There are 4 nested groupings, the coarsest first. Each group lies inside one group of the grouping before and may be the whole of it. The rows also spread widely along 15 directions, which tell nothing about the answers.
In the rows, zero is written as 128.
Some rows, each with its group in each grouping after it:
| 110 | 175 | 127 | 150 | 154 | 117 | 146 | 164 |  98 | 152 | 165 | 108 | 131 | 162 |  92 |  98 | 139 | 100 | 162 | 107 | 156 | 159 | 144 | 156 | 119 | 124 | 147 |
J344 J288 J425 Ner
| 140 | 147 | 177 |  80 | 137 | 170 | 196 | 143 | 164 |  84 | 126 | 126 | 109 |  79 | 129 | 119 | 161 | 115 | 187 |  82 | 168 | 152 | 127 | 198 | 148 | 125 | 114 |
J349 J405 J736 Nodu
| 150 | 161 | 128 | 131 | 120 | 136 | 149 | 150 | 110 | 134 | 139 | 116 | 107 | 109 | 107 |  98 | 154 | 124 | 174 | 110 | 144 | 147 | 146 | 137 | 145 | 133 | 119 |
J349 J965 J515 relo
| 149 | 127 | 130 | 152 | 126 | 130 | 168 | 143 | 122 | 117 | 136 | 117 | 128 | 140 | 116 | 161 | 130 | 136 | 113 | 120 | 114 | 121 | 116 | 121 | 149 | 136 | 136 |
J344 J626 J487 Fid
| 126 | 108 | 108 | 136 | 119 | 103 | 138 | 134 |  95 | 118 | 142 | 129 | 124 | 135 |  95 | 148 | 140 | 102 | 123 | 137 | 134 | 144 | 118 | 111 | 106 | 126 | 142 |
J349 J405 J699 nisig
| 139 | 131 | 108 | 137 | 157 |  98 | 137 | 133 |  87 | 117 | 133 | 133 | 100 | 166 | 116 | 138 | 151 | 114 | 140 |  91 | 146 | 194 | 104 | 162 | 129 | 144 | 137 |
J349 J405 J699 Fabu
| 161 | 136 | 143 |  85 | 133 | 134 | 151 | 126 |  94 | 145 | 161 | 117 | 127 | 135 | 100 |  68 | 112 | 137 | 151 | 117 | 136 | 160 | 113 |  89 | 135 | 135 | 150 |
J344 J288 J501 duf
| 145 | 109 |  93 | 138 |  89 |  82 | 150 | 133 | 100 |  92 | 116 | 107 | 134 | 113 | 112 | 147 | 159 | 117 | 157 | 128 | 136 | 139 | 111 | 148 | 119 | 125 | 112 |
J344 J626 J354 tuz
| 155 | 118 | 138 | 174 | 127 | 116 | 143 | 140 | 108 | 130 | 119 | 127 | 138 | 170 | 118 | 132 | 128 | 143 | 145 | 149 | 117 | 111 | 120 | 117 | 151 | 111 |  98 |
J349 J69 J167 fupu
| 117 | 137 | 117 |  96 | 163 | 124 | 133 | 136 | 135 |  92 | 146 | 163 | 114 | 170 |  98 |  76 | 106 | 110 | 136 |  75 | 140 | 146 | 128 | 149 | 114 | 148 | 137 |
J349 J69 J427 kagok
| 117 | 163 | 135 | 154 | 113 | 124 | 126 | 182 | 105 | 155 | 143 | 112 |  98 | 108 | 128 | 127 | 165 | 113 | 169 | 138 | 144 | 159 | 152 | 146 | 137 | 117 | 142 |
J344 J288 J501 zako
| 129 | 135 |  97 | 162 | 116 | 104 | 122 | 158 | 129 |  93 | 121 | 135 | 121 | 150 | 116 | 119 | 112 | 132 | 118 | 103 | 116 | 104 | 143 | 130 | 147 | 139 | 126 |
J349 J75 J484 posan
| 115 | 122 | 132 |  91 | 126 | 130 | 144 | 142 | 154 |  73 | 140 | 161 | 122 | 121 | 118 |  98 | 125 | 110 | 153 | 100 | 143 | 125 | 131 | 157 | 112 | 132 | 119 |
J349 J405 J259 zuvum
| 129 | 131 | 169 | 122 | 186 | 129 | 143 | 124 | 119 | 122 | 159 | 154 | 122 | 160 |  98 | 112 | 108 | 109 | 114 | 124 | 131 | 113 | 112 | 122 | 121 | 127 | 132 |
J349 J965 J986 kul
| 133 | 115 | 155 | 164 | 163 | 174 | 150 | 180 | 140 | 123 | 133 | 176 | 136 | 146 | 156 | 131 | 103 | 181 | 105 | 119 | 117 | 131 | 127 | 116 | 143 | 121 | 114 |
J344 J288 J843 Zafev
| 148 | 111 | 129 | 143 | 145 | 108 | 102 | 149 |  75 | 112 | 143 | 175 | 111 | 119 | 176 | 145 | 128 | 145 | 115 | 153 | 102 | 134 | 118 |  98 | 139 | 133 | 106 |
J349 J405 J259 mitud
| 104 |  89 | 120 | 151 | 122 | 138 | 157 | 185 | 131 |  78 | 107 | 146 | 157 |  85 | 141 | 178 | 138 | 136 | 128 | 111 | 140 | 109 | 131 | 117 | 133 | 111 | 119 |
J344 J288 J843 bala
| 130 | 150 | 144 | 143 | 142 | 114 | 155 | 158 | 117 | 121 | 146 | 112 | 136 | 129 | 122 | 111 | 122 | 138 | 128 | 115 | 140 | 129 | 123 | 156 | 149 | 129 | 144 |
J344 J789 J677 pagu
| 147 | 142 | 142 | 157 | 128 | 105 | 141 | 157 |  91 | 128 | 126 | 110 | 118 |  98 | 135 | 142 | 150 | 137 | 142 | 138 | 132 | 142 | 120 | 145 | 150 | 121 | 126 |
J344 J626 J205 Gomoz
| 100 | 174 | 121 | 137 | 154 | 124 | 149 | 177 | 119 | 101 | 178 | 130 | 127 | 110 | 137 | 136 | 125 | 112 | 113 | 119 | 133 | 139 | 158 | 168 | 122 | 143 | 142 |
J344 J25 J24 Fabel
|  99 | 114 | 105 |  97 | 107 | 142 | 151 | 160 | 134 |  59 | 112 | 115 | 127 |  93 |  99 | 138 | 132 | 108 | 139 | 131 | 158 | 170 | 174 | 149 | 106 | 120 | 113 |
J349 J69 J427 disi
| 143 | 121 | 159 |  99 | 159 | 129 | 170 | 125 | 114 |  90 | 147 | 124 | 137 | 104 | 111 | 117 | 107 | 141 | 108 | 122 | 142 | 129 | 102 | 136 | 136 | 125 | 138 |
J349 J965 J623 pano
| 169 | 168 | 141 | 167 | 131 | 112 | 151 | 145 | 108 | 121 | 133 | 102 | 125 |  98 | 113 | 123 | 117 | 141 | 116 | 138 | 125 |  95 | 149 | 128 | 167 | 133 | 119 |
J349 J405 J736 Visis
| 149 | 129 | 144 | 121 | 133 | 135 | 152 | 147 | 118 |  94 | 125 | 134 | 113 | 107 | 147 | 139 | 132 | 146 | 133 | 113 | 129 | 138 | 126 | 136 | 164 | 135 | 120 |
J349 J405 J259 mitud
| 122 | 129 | 117 | 146 | 106 | 120 | 144 | 173 | 128 | 120 | 113 | 121 | 104 |  88 | 110 | 122 | 138 | 144 | 133 | 109 | 151 | 149 | 118 | 154 | 139 | 121 | 159 |
J349 J69 J427 kagok
| 148 | 144 | 126 | 153 | 135 | 136 | 175 | 142 | 123 |  96 | 128 | 113 | 106 | 118 | 121 | 180 | 137 | 126 | 104 | 117 | 128 | 140 | 138 | 153 | 151 | 140 | 126 |
J349 J405 J259 zuvum
| 118 | 144 | 117 | 164 | 124 | 129 | 160 | 178 |  98 | 133 | 160 | 111 | 142 | 104 | 125 | 149 | 141 | 124 | 128 | 145 | 139 | 142 | 139 | 132 | 117 | 115 | 133 |
J344 J288 J501 duf
| 152 | 135 | 145 | 119 | 128 | 104 | 156 | 107 | 128 |  71 |  89 |  68 | 116 | 150 |  68 | 139 | 115 | 114 | 122 | 116 | 140 | 120 | 144 | 144 | 173 | 132 | 129 |
J349 J965 J623 pano
| 134 | 146 | 133 | 133 | 138 |  98 | 138 | 143 | 100 | 110 | 147 | 132 | 117 |  96 | 124 | 127 | 149 | 103 | 149 | 127 | 144 | 128 | 124 | 156 | 123 | 124 | 123 |
J349 J405 J736 Visis
| 111 | 107 | 182 | 143 | 175 | 143 | 130 | 155 | 130 | 127 | 124 | 179 | 110 |  98 | 119 | 156 | 129 | 103 | 108 | 149 | 131 | 107 | 128 | 108 | 113 | 110 | 131 |
J344 J789 J677 pagu
| 120 | 155 | 172 | 121 | 161 | 149 | 149 | 157 | 158 | 115 | 171 | 162 | 114 | 133 | 129 | 106 | 108 | 126 | 115 | 117 | 119 | 103 | 129 | 154 | 130 | 137 | 142 |
J344 J626 J487 Fid
| 161 | 121 | 115 | 138 | 158 | 128 | 167 | 120 | 124 | 105 | 131 | 146 | 139 | 143 |  78 | 107 |  91 | 134 |  96 | 102 | 128 | 117 | 116 | 102 | 111 | 141 | 121 |
J344 J288 J501 duf
| 147 | 129 | 121 | 126 | 132 | 139 | 168 | 118 | 127 | 116 | 154 | 122 | 137 | 173 |  74 | 125 | 112 | 108 | 120 | 137 | 125 | 136 | 138 | 113 |  98 | 132 | 119 |
J344 J288 J843 bala
| 119 | 131 | 119 | 129 | 120 | 112 | 129 | 170 | 132 |  73 | 112 | 142 | 121 |  39 | 118 | 103 | 113 | 133 | 122 | 115 | 147 | 108 | 145 | 142 | 124 | 124 | 126 |
J349 J75 J484 posan
| 135 | 174 | 136 | 108 | 150 | 127 | 166 | 145 | 117 | 117 | 161 | 121 | 104 |  79 | 100 |  99 | 144 | 104 | 150 | 103 | 167 | 166 | 133 | 184 | 113 | 134 | 140 |
J349 J405 J736 Visis
| 106 |  85 | 120 | 124 |  79 | 116 | 122 | 161 | 156 |  69 | 120 | 128 | 132 | 134 | 131 | 150 |  97 | 147 |  92 | 149 | 110 | 104 | 133 | 116 | 134 | 120 | 150 |
J344 J288 J843 Zafev
| 160 |  99 | 100 | 120 |  91 | 100 | 144 | 132 |  81 | 118 | 147 | 111 | 137 | 115 | 122 | 127 | 119 | 156 | 115 | 148 | 122 | 156 |  96 |  96 | 122 | 129 | 145 |
J344 J288 J843 bala
| 141 | 118 | 115 | 143 | 125 | 153 | 184 | 147 | 138 | 120 | 144 | 140 | 144 | 145 | 103 | 112 | 125 | 149 | 135 |  92 | 140 | 132 | 107 | 129 | 125 | 130 | 119 |
J349 J965 J986 kul
| 107 | 138 | 142 | 171 | 173 | 103 | 125 | 177 |  89 | 111 | 130 | 138 | 127 |  64 | 113 | 139 | 117 | 120 |  97 | 150 | 147 | 120 | 140 | 135 | 116 | 106 | 133 |
J349 J75 J484 posan
| 137 | 145 | 140 | 110 | 137 | 141 | 158 | 145 | 120 | 108 | 158 | 129 | 116 | 110 | 125 | 122 | 119 | 128 | 118 | 136 | 127 | 137 | 134 | 138 | 133 | 133 | 134 |
J349 J69 J427 kagok
| 169 | 150 | 116 | 149 | 134 | 112 | 174 | 129 | 121 | 108 | 157 | 128 | 122 | 143 | 144 | 154 | 132 | 133 | 106 |  81 |  96 |  92 |  94 | 138 | 168 | 165 | 143 |
J344 J626 J205 Gomoz

New rows, each followed by its group in each grouping:
| 114 | 133 | 107 | 137 | 123 |  86 | 149 | 140 | 120 |  97 | 147 | 115 | 143 | 133 |  92 | 122 | 124 |  98 | 122 | 116 | 141 | 110 | 124 | 150 | 111 | 132 | 145 |
J344 J789 J677 pagu
| 136 | 124 |  93 | 180 | 111 |  92 | 107 | 154 | 120 | 110 |  99 | 141 | 104 | 144 | 106 | 142 | 119 | 134 | 109 | 129 | 114 | 126 | 146 | 119 | 131 | 140 | 125 |
J344 J25 J24 Fabel
| 131 | 190 | 132 | 122 | 145 | 156 | 159 | 154 | 134 | 133 | 193 | 141 | 123 | 166 | 130 |  88 | 137 | 103 | 162 | 112 | 127 | 143 | 168 | 163 | 119 | 150 | 107 |
J344 J789 J677 pagu
| 148 | 173 | 146 | 139 | 170 | 113 | 123 | 144 |  84 | 148 | 156 | 136 |  87 | 103 | 113 |  94 | 132 | 124 | 131 | 135 | 148 | 167 | 131 | 152 | 121 | 133 | 128 |
J349 J965 J986 kul
| 132 | 111 | 118 | 103 | 102 | 106 | 135 | 138 | 121 |  84 | 137 | 125 | 124 | 114 | 121 | 106 | 116 | 146 | 125 | 122 | 133 | 135 | 109 | 140 | 132 | 129 | 141 |
J349 J965 J623 pano
| 166 | 168 | 158 | 104 | 160 | 140 | 160 | 139 | 106 | 113 | 144 | 119 | 111 |  95 | 135 | 114 | 121 | 142 | 133 | 109 | 129 | 150 | 141 | 131 | 167 | 152 | 128 |
J344 J25 J24 Fabel
| 167 | 125 | 126 | 172 | 139 | 119 | 149 | 133 | 110 | 125 | 117 | 142 | 114 | 128 | 112 | 153 | 132 | 134 | 109 | 131 | 111 | 123 | 117 | 116 | 129 | 134 | 111 |
J344 J626 J205 Gomoz
| 161 | 114 | 147 | 133 | 118 | 120 | 171 | 149 | 119 | 118 | 125 | 112 | 146 | 105 | 129 | 111 | 113 | 182 | 123 | 103 | 128 | 118 |  82 | 121 | 171 | 127 | 153 |
J344 J626 J205 Gomoz
| 155 | 110 | 152 |  92 |  97 | 133 | 143 | 101 | 134 | 131 | 133 | 111 | 107 | 163 |  66 |  96 | 117 | 116 | 145 | 152 | 127 | 134 | 122 |  93 | 127 | 123 | 137 |
J349 J965 J986 kul
| 160 | 109 |  96 | 137 |  73 | 117 | 138 | 148 | 124 |  87 | 116 | 128 | 112 |  68 | 131 | 139 | 115 | 165 |  94 | 157 | 110 | 139 | 133 | 118 | 119 | 136 | 118 |
J344 J626 J205 Gomoz
| 149 | 134 | 129 | 110 | 148 | 167 | 200 | 146 | 135 | 106 | 138 | 138 | 131 | 107 | 116 | 124 | 137 | 139 | 139 |  63 | 145 | 157 | 112 | 142 | 135 | 146 | 132 |
J344 J626 J205 Gomoz
|  97 | 116 | 124 | 157 | 124 | 122 | 124 | 179 | 131 | 111 | 116 | 141 | 115 | 123 | 118 | 156 | 128 | 128 | 115 | 125 | 131 | 136 | 143 | 126 | 132 | 123 | 148 |
J344 J25 J24 Fabel
| 126 | 139 | 135 | 169 | 143 | 131 | 157 | 149 | 132 | 153 | 149 | 147 | 112 | 163 | 101 | 153 | 151 |  89 | 140 | 102 | 124 | 101 | 112 | 124 | 124 | 129 | 147 |
J344 J288 J501 duf
| 109 | 136 | 143 | 108 | 104 | 146 | 143 | 171 | 106 | 136 | 153 | 108 | 126 | 100 | 120 | 132 | 145 | 116 | 159 | 153 | 137 | 160 | 160 | 104 | 133 | 118 | 146 |
J344 J25 J24 Fabel
| 137 | 141 | 114 | 125 | 119 | 114 | 147 | 142 | 120 | 110 | 145 | 131 | 116 | 135 | 116 | 113 | 145 | 115 | 154 |  97 | 140 | 140 | 124 | 149 | 132 | 141 | 131 |
J349 J405 J699 nisig
| 168 | 142 | 131 | 152 | 144 | 107 | 130 | 126 |  83 | 124 | 142 | 118 |  88 | 128 | 131 | 169 | 124 | 124 |  86 | 169 | 105 | 156 | 131 | 122 | 132 | 140 | 125 |
J344 J288 J501 duf
| 126 | 113 |  94 | 103 | 112 | 150 | 143 | 155 | 115 |  99 | 149 | 158 | 133 | 133 | 136 | 114 | 138 | 130 | 158 | 102 | 129 | 155 | 142 | 104 | 119 | 141 | 103 |
J349 J965 J986 kul
| 109 | 152 | 132 | 130 | 127 | 140 | 121 | 178 | 139 | 136 | 172 | 166 | 104 | 143 | 149 |  89 | 131 | 136 | 148 |  99 | 127 | 128 | 129 | 146 | 138 | 139 | 144 |
J349 J965 J986 kul
| 131 | 111 | 119 | 156 | 114 | 108 | 147 | 153 | 107 | 147 | 128 | 123 | 142 | 126 |  80 | 113 | 125 | 134 | 129 | 114 | 134 | 113 | 104 |  89 | 127 | 119 | 162 |
J344 J626 J205 Gomoz
| 156 | 114 | 128 | 146 | 131 | 141 | 174 | 151 | 105 | 125 | 134 | 140 | 160 | 132 | 140 | 138 | 144 | 147 | 156 |  94 | 116 | 107 | 104 |  92 | 158 | 132 | 112 |
J344 J626 J205 Gomoz
| 157 | 158 | 127 | 107 | 120 | 160 | 139 | 140 | 139 | 106 | 134 | 138 |  90 | 122 | 118 |  99 | 118 | 138 | 131 | 106 | 118 | 140 | 167 | 120 | 153 | 157 | 117 |
J349 J965 J623 pano
| 116 | 116 | 107 | 131 | 110 | 128 | 154 | 159 | 160 |  67 | 127 | 157 | 132 |  93 | 121 | 124 | 123 | 122 | 127 | 103 | 133 |  98 | 129 | 152 | 111 | 127 | 116 |
J349 J75 J484 posan
| 108 | 119 | 146 | 128 | 155 | 115 | 113 | 150 |  96 | 115 | 128 | 132 | 114 | 146 | 109 | 148 | 129 | 104 | 123 | 149 | 131 | 161 | 144 | 116 | 120 | 119 | 136 |
J344 J626 J205 Gomoz
|  97 | 100 |  97 | 141 | 143 | 131 | 147 | 180 | 105 |  85 | 123 | 140 | 138 |  97 | 120 | 165 | 120 | 141 |  87 | 101 | 149 | 163 | 135 | 113 | 125 | 131 | 151 |
J349 J405 J699 nisig
| 172 | 140 | 161 | 117 | 148 | 136 | 155 | 120 | 125 | 129 | 119 | 143 | 112 | 119 |  98 |  98 | 127 | 127 | 156 | 107 | 130 | 122 | 123 | 110 | 145 | 139 | 115 |
J344 J25 J24 Fabel
| 129 | 141 | 111 | 132 | 114 | 136 | 149 | 152 | 122 | 147 | 146 | 123 | 106 | 113 |  74 | 109 | 127 | 109 | 128 | 121 | 143 | 153 | 142 | 109 | 101 | 131 | 159 |
J344 J288 J501 duf
| 129 | 140 | 141 | 132 | 141 |  94 | 100 | 157 |  78 | 110 | 133 | 118 |  96 |  77 | 133 | 135 | 120 | 129 | 102 | 185 | 136 | 174 | 149 | 137 | 117 | 118 | 132 |
J344 J288 J501 zako
| 120 | 132 | 145 | 156 | 170 | 142 | 147 | 162 | 106 | 158 | 130 | 154 | 124 | 145 |  98 | 125 | 147 | 109 | 160 |  91 | 144 | 124 | 121 | 102 | 143 | 119 | 140 |
J349 J69 J167 fupu
| 149 | 139 | 126 | 120 | 117 | 101 | 151 | 133 |  96 | 126 | 143 |  83 | 131 | 149 |  93 | 100 | 116 | 143 | 131 | 123 | 136 | 164 | 114 | 132 | 145 | 132 | 157 |
J344 J626 J205 Gomoz
| 135 | 119 | 113 | 101 |  76 |  96 | 139 | 136 | 141 |  82 | 136 | 102 | 119 | 138 | 123 | 102 | 117 | 142 | 137 | 129 | 130 | 144 | 113 | 163 | 132 | 130 | 144 |
J344 J288 J501 zako
| 168 | 151 | 154 |  86 | 125 | 159 | 190 | 118 | 116 | 105 | 146 |  88 | 111 | 102 | 110 | 142 | 140 | 119 | 138 | 139 | 130 | 174 | 144 | 138 | 140 | 140 | 121 |
J344 J626 J205 Gomoz
| 104 | 129 | 117 |  86 | 136 | 126 | 122 | 160 |  98 | 114 | 208 | 165 | 127 | 159 | 186 | 121 | 134 | 119 | 135 | 121 | 110 | 166 | 118 | 132 | 119 | 149 | 146 |
J344 J789 J677 pagu
| 132 | 153 | 161 | 146 | 141 | 111 | 168 | 154 | 102 | 136 | 136 |  91 | 121 | 103 | 115 | 129 | 161 | 128 | 162 | 106 | 162 | 136 |  97 | 178 | 163 | 112 | 153 |
J349 J965 J623 pano
| 153 | 106 | 115 |  93 |  92 | 129 | 165 | 125 | 118 | 102 | 146 | 114 | 124 | 114 | 113 | 128 | 114 | 143 | 110 | 133 | 117 | 133 | 105 | 101 | 137 | 137 | 154 |
J349 J69 J427 kagok
| 128 | 123 | 127 | 138 | 127 | 135 | 148 | 149 | 129 | 114 | 121 | 131 | 120 | 138 |  94 | 126 | 128 | 123 | 132 | 126 | 136 | 154 | 141 | 132 | 114 | 124 | 123 |
J344 J626 J205 Gomoz
| 140 | 140 | 135 | 135 | 172 | 118 | 165 | 152 |  71 | 126 | 125 | 112 | 144 |  89 |  97 | 122 | 133 | 127 | 139 |  93 | 158 | 132 | 118 | 106 | 155 | 125 | 144 |
J349 J69 J427 kagok
| 140 | 152 | 152 | 118 | 146 | 142 | 146 | 148 | 104 | 152 | 166 | 122 |  99 | 126 | 120 | 132 | 127 | 125 | 111 | 119 | 115 | 148 | 124 | 102 | 154 | 146 | 176 |
J344 J626 J205 Gomoz
| 174 | 113 | 134 |  95 | 107 | 169 | 176 | 140 | 135 |  77 | 121 | 130 | 126 |  93 | 155 | 132 | 120 | 168 | 133 | 127 | 120 | 157 | 138 | 119 | 149 | 137 |  90 |
J344 J288 J501 duf
| 119 | 111 | 116 | 130 | 143 | 104 | 120 | 137 | 123 |  99 | 105 | 135 |  98 | 149 |  78 | 126 | 111 | 118 | 103 | 108 | 139 | 167 | 127 | 134 | 113 | 136 | 153 |
J344 J626 J205 Gomoz
| 161 | 121 | 112 | 151 | 127 | 121 | 152 | 142 | 120 |  92 | 112 | 140 | 128 | 128 | 130 | 136 | 127 | 152 | 126 | 113 | 119 | 132 | 125 | 134 | 141 | 139 |  96 |
J344 J626 J354 tuz
